All groups share one centre, and each spreads out both ways along 6 directions, with some noise.
In the rows, 128 means zero.
Some rows, each with its group after it:
[147 120 119 146 127 111 105 134 157 124 117 145 157] : (1)
[114 106 137 170 115 173 160  96  41 140 121  82 105] : (2)
[102 171  95  78 103 128 104  91 151 129 150  89 118] : (0)
[182 102 179  54 129  69 109 170  90  76 126  98 119] : (0)
[162 131 105 145 155  89 145 182 106 100  88 120 124] : (3)
[207 148  71 204 123 127 159 106 112 111 110 117 166] : (3)
[136 109 124 165 130 150 143 130 146 172 130 162 159] : (1)
[164 100 168  80 133  98 128 172 131 139 123 132 132] : (0)
[ 82 121 106 160 153 109 100 157 108 105  86 122 112] : (3)
[110 118 150 114 125 135 127 119  65 111 129  88  94] : (1)
[115 110 116 192 167 140 103 109 110 107 154 161 163] : (2)
[122 111 103 191 102 120  89 111 165 145  82 133 153] : (1)
[141  99 146 152 140 126 130 140  77 114 119 121 130] : (2)
[157 176 124  68 103 168 158  58 161 157 217 125 150] : (2)
[165 112 118 120 155  91 132 198 167 151 103 164 155] : (0)
[155 131  90 181  95 130 133  94  94 123  86  78 128] : (3)
[171 123 102 152 134 106 121 143 141 133 111 136 162] : (0)
[114  87 158 122 113 120 105 136 112 136 104 114 121] : (3)
[ 69 148  85 149 140 112  95 132 104  87  95  96  98] : (3)
[155 139 140  91 134 117 138 134 113 109 151 121 129] : (2)
[135 121  94 188 158 112 126 154 122 113  94 144 144] : (3)
[118 106 146 144  90 167 142  92 115 175 124 110 129] : (0)
[106 168  70 112 107 129 118 120 186 172 121 113 131] : (0)
[158  95 174  85  89  87  78 116 104  81 111  80 118] : (1)
[116 151  91 112  82 116 109 112 152 142  90  76 113] : (1)
[ 82 128 131 146 100 177 137  92 130 180 132 121 118] : (0)
[162 128 146  96 116 144 149 115 147 167 168 139 151] : (3)
[142  77 147 206 165 131 120 148 110 126 119 183 167] : (1)
[170 149 132  69 139 103 150 153 126 108 151 118 121] : (2)
[181 161 136  74 126 144 169 105 141 144 194 139 146] : (2)
[137 118 114 158 145 104 109 150 141 113 110 147 151] : (1)
[174 109 164  76  91 121 152 142 133 165 117 107 123] : (2)

New rows, each followed by its group:
[ 96 140  84 192 131 144 125 113 107 124  99 113 122] : (0)
[161 133 148  33  71  64  75 116 114  74 108  45  96] : (1)
[133 131 131  65 153  83 127 208 175 150 116 156 127] : (0)
[169 144 114 106 148  94 145 163 107  93 115 104 121] : (3)
[124 114 119 173 139 145 155 138  73 133 104 113 116] : (2)
[167 100 105 228 127 139 135 111  97 129  98 130 168] : (0)
[120  95 130 182 170 115  93 134  74  77 126 141 147] : (2)
[115  48 198 126  88 134  99 133 112 174  96 126 126] : (3)
[122 152 129  77 135 155 169 142 175 198 175 161 141] : (3)
[ 90  98 124 212 147 159 124  98  15  93 112  94 113] : (2)
[ 76 130 110 169 138 154 136 133 124 150 103 134 115] : (0)
[131 102 132 168 105 123  82  93 142 119 112 129 155] : (1)
[116 127 127 110 129 109 123 144  88 106 106  88  99] : (1)
[152 107 168  89 119 134 166 153  88 163 125 106 112] : (1)
[128 146 120 116 114 147 168 116  64 123 118  69  85] : (2)
[156 112 134 122 124 117 131 157 167 161 119 152 154] : (2)
[135 110 136 155 135 136 152 141  62 122 111 106 110] : (2)
[116  98 145 115 119  89  67 137 111  93  98 103 124] : (2)
[119 126 131 100  76 114  84  90 110 105 103  61 103] : (1)
[108 123 110 160 105 126  90  95 139 119 102 107 135] : (1)
[147 117 130 154 124 157 174 129 112 170 127 131 135] : (2)
[110  75 138 176 131 108  81 149 102 120  80 125 133] : (2)
[149 123 127 116  81 133 134 120 155 184 104 110 132] : (1)
[143 114 111 171 137 109 109 148 157 131  97 153 154] : (1)
[147 122 142  89 125 119 131 156 163 158 137 147 143] : (0)
[161 140 125  98  97 130 138 123 164 171 136 124 144] : (1)
[169 131 143  77 120  88  91 125 147  88 150 116 145] : (1)
[153  92 177 144 117 152 135  96  82 125 149 123 138] : (0)
[118 190  96  48  61 145 112  47 165 144 175  62 117] : (1)
[110 115 155 108 131 133 127 131 102 122 136 118 106] : (0)
[120  92 168 125 181 119 161 188  20  97 118 115  91] : (1)
[186  93 157 126 146  82 123 169  85  86 109 123 134] : (0)
[169 100 162 122 154 112 121 148 118 104 159 161 160] : (1)
[ 84 149  73 183 147 138 110 113 163 142 119 149 145] : (2)
[158  64 219  91 104 122 115 120  47  99 133  93 114] : (1)
[167 168  96 104 133 136 193 149 144 167 139 128 132] : (3)
[ 92 163  69 151 120 132 125 125 151 146  93 104 119] : (1)
[160 115 146 122 142 120 148 152  96 121 129 126 128] : (2)
[137 157 109 104 133 120 124 128 164 135 149 143 144] : (2)
[ 76 146  93 144 119 133 112 116 113 127 100  92 102] : (3)
[197 108 133 126 101 116 127 122 144 155 132 128 169] : (0)
[124 126 175  44 133 107 123 156 129 120 153 124 109] : (0)
[161 106 161 122 143 112  92 112 111  80 167 143 157] : (1)
[138 107 132 172 150 153 140 115  86 128 145 142 150] : (2)
[ 90  79 167 126 119 129  89 130 126 149 118 135 127] : (3)
[118 139 113 130 165 112 113 147 133 103 147 150 140] : (3)
[118 117 132 148 190 130 148 163  77 103 143 152 125] : (1)
[121 109 129 169 171 126  96 111  73  71 158 142 148] : (2)
[ 96 114 108 198 151 149 141 128  47 107  98 102 105] : (2)
[190  86 130 174 114  85 131 166  70  98  46  86 121] : (3)
[113  81 132 212 156 145  97 105  95 120 139 162 171] : (2)
[115 112 157  73  92 143 158 151 130 203 108 101 101] : (3)
[ 98  99 129 155 150 102  37 106 113  67 142 135 158] : (2)
[116 132 109 150 116 131 110 104 142 129 122 121 136] : (1)
[101 106 141 130 127 119 129 161  89 126  81 102  91] : (0)
[117 129 147 100 114 123  93  85  87  78 148  81 112] : (1)
[163 135 136 103 110 147 175 121 132 170 147 125 132] : (2)
[210  95 156  91 106  95 130 165 159 165 116 137 167] : (0)
[160 114 163  99 172 104 123 159 112  83 173 164 145] : (0)
[171 130 116 118 116  91  96 132 187 121 126 147 170] : (1)
[156 109 131 125 138  86 121 173 103 105  90 109 124] : (0)
[105 126 134 113 150 135 117 137 152 145 151 160 141] : (3)
[139 178  68  96  45 111  80  72 231 159 109  85 148] : (1)
[132 128 121 133 149 112 142 153  88 108 110 113 110] : (2)
[134 102 144 145 163 107 105 146  73  77 124 128 133] : (2)
[100 126 135 144 128 143 120  94  66  84 130  94 102] : (0)
[126 135 141 131 144 158 125  87 125 119 192 153 152] : (0)
[157 139 122 114 136 121 137 130 130 122 148 131 138] : (3)
[138 161 104  88 115 110 150 160 167 152 103 115 113] : (2)
[114 139 147  58 147 115 126 156 156 133 163 150 123] : (0)
[137 125 135 112 144 126 150 149 104 135 135 126 124] : (1)
[ 84 106 164  89 104 133 102 129 120 153 120 108 105] : (3)
[121 149  92 115  82 134 128 109 166 173 101  97 127] : (1)
[123 107 158 127 152 121 132 155  97 110 131 142 118] : (0)
[127 113 133 126  80 120  91  98 127 128  96  86 123] : (1)
[130 162  87 121 183  96 128 171 139  95 139 149 136] : (1)
[143 136 109 115 151  87 115 165 135  99 113 133 133] : (1)
[157 131  83 151 133  94 121 165 156 143  86 130 154] : (0)
[124 134 116 120 126 113 112 135 139 126 116 122 128] : (2)
[133 128 145  91 134 124 138 132  91 117 142 106 115] : (1)
[126 205  64  87 126 129 170 121 126 123 140  79  96] : (3)
